There are 8 hidden switches. A switch that is on adds its own fixed numbers to the row, and there is some noise. The rows also spread widely along 10 directions, which tell nothing about the answers.
Some rows, each with its switches (1 for on, 0 for off) after it:
[ 11  -2  21  13  15   9   5  24  37 -10  27  30 -33 -54  -1 -13 -15 -22
 -35 -10  11 -44   8]  0 0 0 1 1 1 0 1
[-26   3  21   0   6  23   7  20  31  -8 -31  24   7  -9 -23 -20  30 -24
 -22 -10 -12 -12 -32]  0 1 0 1 0 0 0 1
[ -7  36  -5 -16  32 -32 -12   9 -25 -47 -26  22 -14   7  30  37   9   4
  -6 -40 -28  -2 -14]  1 0 1 1 0 0 0 1
[-42  32  32  -1  35  63 -34  41  17 -12  20  17   6 -45 -16  -9   6   7
  29  32  -4  21 -25]  1 1 1 0 0 0 1 0
[ -4  27  14   6   6  20 -14  34  34  -4  28  17 -64 -59   1 -11  -8 -11
 -14  12   8 -48  19]  1 0 1 1 1 0 0 1
[ -5  -5  -6  24 -30 -26  19  -1   6  12  -8   4 -11  -6 -21  -3   7 -24
   1 -20  -4  -4  -4]  1 1 1 1 0 0 0 0
[ -1   2 -17  34  20 -23  33  26  18  -2 -17  28   4   8  -9  -3   1 -16
 -15   3  -1   7 -13]  1 0 1 1 0 1 1 0
[ -9  30 -26   9  30  11  13  28   6  12 -16  14  15   8 -10  17  -6   8
  19  42  10  20  -7]  1 0 1 1 1 1 0 0
[  1  -1 -21   8  -2   8 -34   0  18 -16  11  26 -37 -20  -4  -3 -14  25
   6  25 -12   6  13]  1 0 1 1 1 0 0 1
[  4   5   7  24   0  -5  12  28  24 -25   1  28  11  -5  13  -4  -8 -11
  -2  -8   0   4  -3]  1 1 0 1 0 0 1 0
[-16   7  11   6 -54 -38   8  -7 -11   4  -8  -7  24   8   9  12  21  15
  29 -31  -9  28 -10]  1 1 0 0 0 1 1 0
[-31  32  -8  10  35   2  -3  26  10   3  20 -12  37  -3  14  -8  29   8
 -17  -5 -11 -27  -2]  0 1 1 0 0 1 0 0
[ -6  24  -6   0   6   0  -3   7   4  -6 -17  14 -21 -16  -4  16   4  11
   7  10  -1   3  -6]  0 0 1 1 0 1 1 0
[ -7  28 -36   1  19  20 -16  10  11  10  25 -12  -4 -19 -23   2  -9  21
  -4  19   0 -26  20]  1 1 0 1 0 1 0 0
[  9   8   8  19   9   3  -4  21  23 -11  35  18   5 -40   7  -4 -10  -2
  -7 -11   8 -14   8]  0 0 1 1 1 1 1 0
[-23  -5  33   1 -16  -3   4   4 -13  13  -2   2 -20 -28 -35   3   5 -17
  29   1   5  19 -17]  1 0 0 0 0 0 0 1
[-12  20 -26   6 -38  36 -20  28  63 -11  -6  26  38  13  12 -27  32  34
  -9   6 -26   7  -7]  1 1 1 1 1 1 1 0
[  2   6  -7   4  44  12 -12  17  -5 -18  25  17  20 -36 -30  16 -27  -2
  16  -9   3  10  -8]  1 0 1 1 1 0 1 1
[  2  44  14 -11  -6  11  11  22   8   4  16  -7  14 -37  11  27  -2  -7
  19 -16  28 -27   8]  0 1 1 1 1 1 0 1
[-18  17   6   5  12   5 -26  23  10 -10  35   9   8 -27   6  -2   3  26
  13   8  -5  10   0]  1 0 1 0 1 1 1 1
[  7   1   5  -2 -65   1 -30 -10  15 -27  16  18  10 -12  12   4   8  29
  17 -42 -33  31  -3]  1 0 1 0 0 1 1 0
[-27  22 -24   4  25   1  -7  12  11   8 -30  14 -26   5  11   4  21  26
 -14  36 -16 -10  -8]  0 0 1 0 1 1 0 0
[-10  -9   7  21 -34   5 -28  -6  14 -10  32   5   8 -22  10 -12   1  24
  26   3  -9  18  12]  0 1 1 0 0 0 1 0
[ -8  21 -36  11  32 -20  -7  19  10  -5  21   4   4   1  18   1   3  23
 -23   3 -12 -28  16]  1 0 1 0 1 1 0 1

New rows. What belongs after each?
[ 12   8   0   2 -23  20   4  16  33 -16 -26  34 -49 -23  -6   3 -17  -4
   5  15   0   0   1]  1 0 0 1 0 0 1 0
[ -8  48  19  -7 -33   8  -9  22  -3   7  38 -15  -7 -30  22  15   5  15
  37   0  12   0  19]  1 0 1 0 0 1 0 0
[ -2   1 -16   3  13  13 -20  11  39 -32 -13  31   4  -2  16 -16  15   8
 -46 -27 -33 -33  -9]  0 1 0 1 1 0 0 0
[-25   1   0  13  26 -17  -3  -2   2  -5 -32  19 -67 -36 -43   4   9 -24
 -32 -28 -26 -29 -26]  1 1 1 1 0 0 1 0
[-15  22 -15  18  59  20  -4  25  19  -8  -1  18 -18 -20  -4  -1  -9  -7
 -16  31   2 -30   4]  0 1 1 1 0 0 0 0
[ -4  39   6 -10  20  51 -33  36  14 -42   9  36  15 -12  20   9  -5  17
  25  14 -14  26  -9]  1 0 1 1 0 0 0 0
[-13  20 -14  -3 -12  18 -12   5  18  -1 -16  11  -2  -3  10   8   3  23
  27  35   5   9   6]  0 1 1 1 1 0 0 1
[-20  13 -18 -12 -39  -4 -28 -14   4  12 -15   0 -11  -5 -21  -2  38  27
  -2 -24 -34   2 -15]  1 0 1 1 1 1 0 0
[-21   8 -12  17  -8 -20 -23   8  22 -11  -2  16 -25 -13   8 -18  24  14
 -22 -18 -26 -19  -3]  1 1 1 1 1 0 1 0
[ -9  24   7   0   6 -29  -7 -18 -27   6   2  -4 -53 -44   3  43 -23  11
  32  12  21  -6  11]  0 1 1 1 1 1 0 1
[-18   3 -19  15  30 -56  35   8 -21  24 -35  -2 -19   8 -26  11   5 -17
  -7   8  11 -13  -9]  1 0 0 1 1 0 0 1
[-32  44   0 -13  47  49 -13  44  17   9   1  11   1 -26 -17   8   3  13
  10  47   6  -1 -15]  1 0 1 0 1 1 0 1
[ -6   0 -24   1  -6 -14 -18 -15  -5   0  -1  -5  -9  -9 -14  -3   9  23
   0  -5 -14  -5   5]  0 0 0 1 0 0 1 0
[  5 -10 -21  22   5 -30  -1  -7  -9  -9  -4  17 -24  -4 -15   6 -12  -7
  -2 -12 -15   7   1]  1 0 1 1 0 0 0 0
[-21  17   0 -10 -21  20 -17  -6  18  12 -14   5 -20 -28 -19   7  16  14
  12  12  -1  -3  -8]  0 1 1 1 1 1 0 1
[-35  19 -10  -8  38   6 -38  -9 -20  -4  -1 -12  -2 -20 -25   4  17  28
   7   2 -18  -2 -13]  0 1 0 1 0 0 1 0
[-18  24  30  23 -20  12  20  36  14  42  38 -14 -28 -48 -28 -19  -4 -28
  38  46  46  -8  22]  1 0 1 1 0 0 0 1
[ -8  15   9  24  24 -14 -17   9 -10 -17  33  12 -24 -31  10   9 -21  -1
  11   1  -1  -2  10]  1 1 1 1 0 0 0 0
[-24  21  14  -7 -33   3 -21   3  -5 -20  -8  15  47  16  12  13  29  22
  40 -15 -20  56 -28]  1 1 1 1 0 1 0 1
[-26   4  26 -16 -30  22 -13  16   9  -4  -1   5  35  -7 -20 -17  37  -6
   8 -32 -20  16 -30]  1 0 0 0 0 0 0 1
[-16  22  15   4  20  24 -30  28   4 -12  27  18   1 -34   0  -4  -5  19
  26  19   4  17  -6]  1 0 0 1 1 0 1 0
[ 23   1 -14  12 -55  -3  -7 -10  16  -2  11  17   2  -5  22  14 -13  27
  33  14   8  28  19]  0 0 1 1 1 1 0 0
[-24 -12   4  26  -4   7   0  12  34  14   6  21 -17 -27 -27 -19   2  -7
 -10  17  -6  -5 -10]  1 1 1 0 1 1 0 1
[-22   5  -3  46  -9 -15  -3  18  13  24  55 -11  10 -15  -3 -35   5   0
  15  27  12  -3  25]  1 1 1 1 0 0 0 0
[-22   9   6  12 -30 -59  27  12  16  14  -7 -10  -9  -7   9 -10  36  -8
 -33 -48  -7 -45   0]  1 1 0 0 1 1 1 1
[ -4 -25 -31  10 -23 -50  -4 -31  -6   4 -18   1 -21   8  -3   5  12  14
 -12 -22 -24  -8   4]  0 0 1 0 1 0 0 1
[-27  22  17   1  42  46   1  32  27   7   4   6  -3 -45 -31  -3   4  -9
 -11  16   6 -26 -18]  0 1 0 0 0 1 1 0
[-13  33  -8   7 -10 -16 -11  12   0   5   0   9 -40 -11  24  10   6  24
  14  23   0   1  11]  1 0 1 1 1 1 0 0
[ -3  -5  -4  17  17  33 -13  13  36 -24 -16  47 -43 -25 -20  -9 -19  -9
 -15  23 -16  -5  -9]  1 1 0 1 0 0 0 0
[-13  -8  -3  16 -13 -17 -28 -14   1 -11  28   3 -34 -35 -10   0 -11  16
  12  -9 -16  -2  13]  1 1 1 0 0 0 1 1
[-30  26  21   4  30  52 -42  28  20 -30  11  32  15 -14  20 -11  14  19
  17  33 -14  25 -16]  0 1 1 1 0 0 0 0
[-14  13   7   9  34   7 -14  16  -6  -5  10  12   3 -30  -6   8  -4   6
  18  14   8  12  -9]  0 0 1 1 1 0 1 0
[-39  39  17  -3  50  22 -26  30 -11   5  17   0 -48 -45 -11   6   2   2
  13  34  -1 -13  -5]  1 0 1 0 0 0 0 0
[-40  15  13  18  41  13 -22  34   7  -6  23  15   2 -13  -1 -26  20   3
  -5  18 -19   5 -14]  1 0 1 0 0 0 0 0
[-17  25  -4   9  12 -25  13  24   8  10  11 -13 -10 -19   7   3   9 -12
 -14 -18   4 -47  10]  1 1 1 0 1 0 0 1
[-30  28  56   3 -26 -13  -4  29   1  -7   6   9 -25 -27  19 -11  27  -3
  29   4   9  16 -11]  1 0 0 1 0 0 1 1
[-21  22 -43  11  39  -1   5  15  22   8 -29  10   1  17   9   3  15  19
 -31  27 -14 -28  -2]  0 1 1 0 1 1 0 0
[-20  27  -5  -3  17  22 -27  19  10   4  23   7  -8 -32 -19   0   6  17
   8  18  -3  -1  -4]  1 0 1 1 1 1 0 1
[-43  24   3  19  27  -7 -18   2  -7  17  -2   0 -39 -28  -8   0  12  22
  19  51   7   8  -3]  0 1 1 1 0 1 1 0
[ -8  14  17  10   6  18   7  32  25   8   8  23 -19 -35 -15  -8  -1 -16
  -7   7   9 -11 -10]  1 0 0 1 1 1 0 0
[-11 -18   4  33  -7 -15 -10   2  27  -7   8  30 -14 -13  -2 -26   9   9
  -4  17  -9  18  -4]  0 0 1 1 0 1 1 1
[  2  26  -6  -6  14  17  -7  12  -1 -11  -5  13  -1 -36 -21  31 -22  -1
  24 -12   2   4  -9]  1 1 1 1 1 0 1 0
[-21  18  11  11  50 -18   8   9 -18  10  -2   4 -29 -34 -22  11   9 -23
 -20 -14   0 -23 -17]  0 0 1 1 0 1 0 0
[ -3  -3 -24  21 -20 -43 -19 -15  -4   3  20   7 -27  -7   8   1  -4  31
   7   9  -9   9  18]  1 0 1 1 1 1 0 1
[-10   5 -12  10  -8  13 -36  -5   9  -4  14  13 -22 -31 -18   3 -13  25
  24  16  -9  13   4]  1 1 1 1 1 0 1 0
[ -6  15   5  -1  24   2 -11  13  -5 -15  -1  16  11 -17   5  12   9  -3
  -1 -23  -9  -4 -15]  0 0 1 1 1 0 0 0
[-15  31   8  12  64  16   0  43   9 -16  18  19  18 -11  23   4   2  -3
 -12  16   0 -10  -6]  0 0 1 0 0 1 0 0
[-19 -11  -3  16  -9  -9 -14 -13  18  -4 -34  30 -46 -11  -4  -4  11   1
 -12   4 -21  -2 -15]  0 1 1 1 1 0 0 0
